The same things were measured in two ways. Each way mixes the same 12 hidden numbers, adds some noise and spreads widely along 7 directions of its own, which tell nothing about the thing.
Some things both ways: the first way, then the second way.
[-10   7 -10  36   8  -6  15 -18  15  12  -5   9  13  12 -12 -14  13   1
  -7   8  -5 -22  -5   8  -2  17  -8 -12]
[ 19   1 -26 -40   4  18 -11 -13  26  15  13 -12 -26 -15  16 -18 -34 -28
 -22 -26  -7]

[-21  24 -15 -21 -25   3 -19 -30  29 -28  19  28   6  33 -26  -8  25   5
   2  15  -3  21  10 -11   3 -24  21   1]
[-19 -13 -10   6 -11  18 -15 -10 -35  -8  -4 -15   5  14  23   2  -8   5
   1 -11  33]

[ 24 -11   0  15  -5  17  -3 -22  34  23   1 -33 -17 -16  -1  -5  26  -3
   6  31  -4  -5  -6   2  -8  11   6 -12]
[ -8 -33  25  -4  -8  15  36  22 -34   3  11   8  -1  13  -4 -21  -6  -1
 -11   9  -5]

[ -6  20 -51 -12  43  14  19 -24  42 -16   3   3  35 -13  31 -19  -1  17
 -44  14  40   0  25 -18  14 -13 -36 -12]
[-20  -1  14  15  -2  24  -7 -29   7  22 -22 -17 -40   6  32  25  10  12
  -3 -31  43]

[ -6  19 -10   5 -29   8   3   9 -11 -36  13  27   7   8 -15 -25 -14 -13
  11  -4 -23  -1   0  24  13   5  15   6]
[ -9 -11  -6 -36 -42  33  63  35   2  -9 -13  55   3   5  19  12 -14 -65
 -33 -36  13]

[ 20 -14  11  48 -27  11  -9 -17  -1  25  -4 -17 -42 -18 -12 -16  15 -45
  22  14 -29 -28 -22  11  -1  21  21 -16]
[ 27  23 -44 -45  -6   1  14  11   7  12   9  10  24  -9 -15 -42 -26   7
  -4  14 -12]

[-39  21  -6  14  -8   0   3 -21  37 -34   8  26  22  22 -21 -21  11  18
 -26   8  14  28   3   0   5   5   0   7]
[  3  -7   2  26  18 -10  -1  11 -15   8  -8 -13 -14  24  -4   7  27  -6
  19   9  27]

[ 18  -2 -20  12   3  10   1  -4   5   9 -21  21 -16 -18 -10  -8  15 -14
  -9 -14 -14 -17   8  -7 -15   9 -17 -19]
[-31 -12  32  16   6  -2  37  33 -23  29   0 -14 -16 -32  -3 -37 -31   6
  24 -14  19]

[-15   7  25 -14 -37  13 -39  -1  -3   2  11  25  10  26 -27  26  15  -1
  29  12 -38  17   1  23   3  -4  29  28]
[-13  27   0 -15   4  21   1 -34 -10   8 -10  -8  24 -24  14  -8 -14   0
 -29 -19 -25]

[ -9   3  -5 -18 -11  -6   3  -5   2  -3 -16  22   4  -9   0  11  19  10
  -5 -11  -3  27  -9  -8 -23 -16   2   9]
[ 27  -6 -10  19  31 -25  -3  -1   1  20 -21 -30  -9   5  -4 -16  21  19
  35  15  27]

[  5   5 -29  16  -3  35  -8 -12  17   5 -30  -1 -24  -2 -13   5  13  -4
   3  14  -4 -32  19  -6  -8 -21  11 -62]
[-42  16  38  18  -4  21 -10  -2 -29  13  26  -4  -2  20 -15  -4 -13   0
   6   5 -10]

[-10  -5  -2  57  29  12 -34 -25  25  32 -19   6 -24  16  -9  24  12  -6
   4  -4   7 -44  25  -5  -2   5 -17 -53]
[ 22  36 -16   2 -34  -7  -7 -46  -2   0 -50  -7  18   9  18 -26   7 -33
   2 -21   3]

[ -1   4   0  32 -16  20  -7  12 -13  -2 -20  10 -24 -19 -26 -26 -22 -28
 -20   2 -22 -28  -7  -5   4  20   3 -28]
[ 28  41 -29  10  13  -7  36   6  41   4 -36  23  15   6 -30 -19  63 -15
   0  15  18]

[ 26 -37  26   3  44  -9  -3  24 -30  38   3 -27 -23  -8  14  22  -5 -11
  22  -4  10  -3   4  15   2  18 -15  20]
[ -2  15  -4 -17 -16  -4 -19 -17  -8  -3   5  22   9 -34 -16   1  -9 -11
  -6   4 -14]

[ -8  -4  36 -12  19 -20 -24  37 -43   1   9   2 -30  21   6  -5  -9  10
  31 -20 -15  -3  -3  13  -6  -7   0  -2]
[ -5   0   2  -8  16  -3  10  22  12 -12  23  14   8 -16 -17   9  17  -2
  -8  26 -21]

[ -2  -3 -10  24  18  23  12   0 -10  12 -29  -1  10 -15  -9   5 -28 -22
 -22   3   1 -12  -3  21   6  32 -12   1]
[ -9  42  35  10  21  -6 -14 -20 -12  -6  13  38  26  25 -40  26  22  20
  17  18 -14]

[ 17  10 -17 -55 -42  22   9  13  -6 -35 -11  19   3 -35 -14  -2  -1  -8
 -11   7 -14  35  -5  -9 -11 -15  22  17]
[ 46  26 -15 -22 -16 -17  64 -11  -4  17 -45  24  57   5 -10 -77  -1 -18
  -7   2 -10]

[ -3 -22  18  20  -5   1  -3  -9  -1  11   1 -22 -16  12  -1 -15  18 -17
  15  11  -6   1  -7  17  10   9   6  16]
[  5  21 -24 -40 -27  -7 -13  -6  -1   3  20  -3 -19  -3   7   6 -14 -20
 -10  -3  -8]

[ 22 -37  30  28  16 -22  -5  25 -29  40  11 -37 -22   3  21  15   6   6
  36  -9  -3 -26   3  14   2   8 -13 -10]
[-11 -18   5  24 -13  19 -40  -5   4   9 -17 -16 -22  -3  16  13 -16 -40
  19 -22  32]

[  5   7 -32 -29 -25   4  16  15 -67 -30 -31  18  23  -1 -28  -6 -63 -40
 -32 -45 -22 -21   9  -1  -5  31 -28   4]
[-28   6  26  44   7  -8  10   1 -39 -35 -18  10  14  43   2  33  46 -13
  45 -12  59]

[ -4  -2  10  26  -5  -9 -22  -3 -42  17 -12  -3 -12 -21  12  26 -42 -36
   1 -29  -4 -21 -14   0  -7  18 -13 -14]
[  6 -58  51  16   6 -12  65  25 -28  21 -17   7   3   5  14 -42 -28 -24
  -8 -22  -3]

[ -1  15 -18 -24   7   6   6  11   1 -14  22  11  36  -5   7   5 -21  19
 -14   4   9  23   8   8  11  -4 -11  24]
[-17  10  39   5  17  10  -3 -15  -9 -16   9  42  43   2 -19  17 -10  20
   6  -5 -11]

[ -6  -4  12 -12  12  -2  -3   8   4   5   5 -12   8  14  -4  12  -3  19
  -6   6  15   9   7  -8  10   1  -2  10]
[ -4  -2  33   9  16   3  30 -11 -34  14  -5  -3  20   2  -3 -28   5 -17
 -31 -18 -19]

[ 18 -11  -8 -30  16  14  15   9  15   7   9 -30  11 -10  14  -1   6  23
  -6  26  16  20   8  -2   9 -15   1  14]
[ 13  44  -6 -10  11   9   4 -39  -2   8 -14  12  26  12 -17  -3  38   5
 -17   6  -1]

[ 13  24 -59 -30  30  22  32 -11  68 -29 -17  13  17   2  15 -19  38  59
 -24   3  24 -11  45 -28 -15 -35 -24 -56]
[-23  22 -10 -22  -9  15   8  -3  18  -8  20 -14 -40 -14  13  33  17   2
 -20  -8 -21]

[ -4   6 -17 -10  -1   9  -6  -6  -7  18 -11  33  -2 -10 -12  33  -4 -24
   4   6   3  18  -9  -6   0 -27  32  17]
[-10 -19  -3  -3  11   6 -10  27  11  -4  26  20 -14 -29 -24  20  -8  41
  -3   2   2]

[ -4 -11  21   5   3  -2 -18   6 -22   3  25 -41  -4  -9  16  16 -26 -14
  11  20  20   9  -7  19  20  18  -1   3]
[ 11   2 -29  14  32  12  61  28 -14  25 -18 -15  12   9 -21 -46  54  -1
 -25  35  12]

[-13  -5  38  34   0 -11 -13  -6  17  10  33 -14  -9  22  -5 -26  10  -2
  11  27  -8  -7 -13   6  25  13  19  19]
[-10 -10  23  15   5  27 -16 -21 -12  25  -9  -2  -2   8   8   3 -12   6
 -24 -22   7]

[ -6   0  10  33 -17  -7 -40 -22  36   8  33  11 -29  23 -15  -5  40   9
  23  12  -9   1   7 -11  -1 -22  19 -16]
[ 26  20 -48 -21   5 -17  61  23   0  10 -12  -9  18 -26 -19 -67  18  10
 -11  14  -3]

[  8  -7  23 -32  29  -8  -4  19 -18   9  12 -26   6  -6  25  16 -14  13
   8  11  15   3   1   6   6   6 -11  11]
[-26 -52  34  45  31  12  20  56   6  29  23 -70 -45 -25  -7 -39   0  57
   2  24 -27]

Other things, the second way, with their names:
j_509: [ 34  29 -48 -38  16 -14  48  21  25  13 -10 -12   9 -17   3 -30  12 -18
 -18 -10 -10]
j_280: [-20  26 -12 -17  13   6   2 -17  -7 -15  17  36 -16  -3  -6  49  36 -29
 -22  -7  25]
j_438: [ -6  10  35  17 -19 -17 -12 -12 -32   6  -3 -16  11   8   0  -5  -8 -24
  -1 -13 -35]
j_586: [  9  10   0   3 -29 -16 -17   4   7  -5  -9  22  15 -11 -20 -20 -15  -8
  30   6   7]
j_571: [ 22  -6  13   1 -11 -17  34  10 -15   9 -16  25  14  27  -7 -29 -15  -6
   2 -12  -5]
j_508: [ -9 -59  22  32  31  -4 -10  61   9  -4  34 -42 -30  -7 -10  -3   4   9
  30  16   8]
j_685: [  4  14  -5   4   4  -7  -2 -26  -3  -4  -7  12   2   7  -8  -4   4  15
  14   0  11]
j_378: [ 26  -1 -25 -15 -48  -9 -82 -46  30 -31  -1   4   3  -3  11   8 -43 -20
  30 -12  -6]
j_880: [  0   7 -29   5  45  15 -25 -11  19  23  19 -32 -21 -17  -9 -12  -1  21
 -18   7  -7]
j_768: [ -3  39 -15 -17  -1  13  15 -38  -6  35 -23  -4  -4   5  22  -3  -5  -4
 -22 -18   5]
j_686: [ 41  39 -36 -34 -23 -11  50  11   1   6 -35  22  33   8 -10 -15  27   1
 -10 -10   0]
j_369: [ -9  30   4  23  -3  -3   2   5  11  24 -20 -55   1   0  10 -32   0  38
  31  11 -11]
j_42: [-52  -9  44  14   1 -10  10  26 -22 -19  40  -7 -23 -15   1  43   6  26
  -1  -7 -25]
j_212: [ -4  38  14 -12  25  -7  11 -17 -14  12  10  48  28 -27 -45   0  21  -7
 -11  23  -9]
j_696: [ 25 -31 -33 -18  12  -5 -22  14  19   3  16 -11 -16 -38  -7   8 -10 -17
 -18  21 -39]
j_738: [-18  -2  26 -10  -9  -1 -16  13  -4  10  28 -28 -11 -17   6   0 -39  39
   5  -9 -35]
j_342: [ 17  35 -48 -19  11  17  32 -11  12  12 -41 -13  19  -6  20   0  46   0
 -34   1  10]
j_269: [-14  22 -10  22  11 -16 -50 -18  16 -16  14 -37  -5  -3   1  20  -3  79
  41   9  -9]
j_57: [  2 -43  22  -4 -18   0  31  25 -14 -46   9  23  10  37  11  15  23 -30
   0  15  -7]
j_764: [-29 -18  55  16  -7   6   2  20 -17  -6   6  20  14 -11  -2  28 -17  -2
   3 -13 -22]
j_636: [ -4 -31  39  12  -5  -3  27  31 -22  -1  -8  10  -3  21  10  16  -8  -4
  12 -12  -5]
j_654: [ -8  -9   4 -29   5   4   0   9   0  13  39  -9 -19 -25   7  -5 -48   1
 -37 -23 -47]
j_224: [ -6 -16 -15 -15 -10  -4  12  36  36 -43  19  18 -12 -17   6  43  20   4
  -9  11 -22]
j_993: [ 24 -27   2   0 -18   3 -16   8  16 -12  -8  17  21  11   2 -15 -35  -9
  13 -23  10]
j_375: [-21  28  -4  -2   7   5   8  -2   7   5  12  -8 -29   6   1  17  13  16
   1 -10   8]
j_250: [ -3  -8  26  -8  20 -11  26  -9 -22  -9  17   8   7   5  -4 -21  -7   7
   0  -4  -9]
j_129: [-26  -8   0  20 -13  -7   4  63   4 -17   8 -16  -3 -17  -8  14  12   9
  42  19  11]
j_223: [-14   2   7   9   5  15 -18  -7   1 -18   9  36  19   4 -24  16  18  -1
  11  30  16]
j_913: [-36  41  14  35  92  -3 -21 -19 -13   8  41 -21   5   2 -41  20  46  56
  10  34   1]

Some of these things the first way, each followed by its name:
[  7   8  -4 -38 -74  38 -11  -9  -1 -13 -37  -3  -9 -23 -38   2  11 -13
 -11  16 -42  18 -16  -6 -29   0  32  -7] => j_57
[-18   4  -3  12  28 -14   7  -3 -25   0  14 -15  32  -5  16  22 -42 -11
 -16   7  38  -6   2  14  24  23 -24   1] => j_880
[  6 -12  20  -1  55 -28  33  36  -9 -29  18 -31   2  29  17 -30 -37  29
 -14 -28  35 -21  26  -3  19  35 -44   1] => j_438
[ 10  -2  -5   3  18  15   1  -7  12  21 -24   1 -19   4   4   2  12  -8
   7  -7  -3 -22   8  -9  -4  -8   4 -18] => j_738
[ 27  -1  -9 -52  25 -12  57  41 -34 -31  -4   2   3  -2  19 -20 -31  -6
   2 -29  14   2   3  -2   7  -2  -1  32] => j_686
[-11  -5 -19  -8 -14  21 -13  -8 -31  19 -27 -17  23 -24  -1  41 -34 -22
 -26   5   9   1   0   3   5   6 -14 -11] => j_913
[ 20 -26  20 -38   3  -5   1  23  -2   4   5 -32  -7   6  26   0  18  26
  14 -10   1   4  16 -18   0 -18 -10  11] => j_42
[ -2 -30  39  -1  18 -18 -20  28 -16  20  25   1 -22  14   7   7  29  12
  39   8  -7  28  -3  19   6 -18  15  40] => j_586
[ -1  -3 -11  15  27  17 -20  10 -20   9   3  -8 -13  -2   7  15 -29 -17
   1 -20  16  -9  24  16  14  13 -29 -19] => j_129
[  5   8 -29  -4 -51  38  10 -19  36   0 -18 -11   8 -29 -39 -10   6  -1
 -50  22   0  25  -9 -28  -4   7   7 -14] => j_508
[-16  34 -22 -14  11  32   2 -20  34 -30 -18  20   7  -7  -9 -14  -7  -6
 -32   6  20   0  14  -8   8  12 -12 -26] => j_342
[-19 -12  23  21  30 -35 -51  -9  -1  34  33   0 -13  41  48  35  29  28
  55 -15   8 -20  20  -4   4 -51  -6 -18] => j_269
[ 20 -21  26 -50  -4  -2  12  53 -61  -6  -9   5 -10 -18 -14  -6 -18 -14
   8  -4 -28  34 -18  24 -10  15  13  58] => j_212
[ -2  -3   6  29   9 -24  -2   3  13  11  43 -13  -3  13  16 -14   2  15
   9   4  16  -3  -2 -12  18 -14   5   0] => j_993
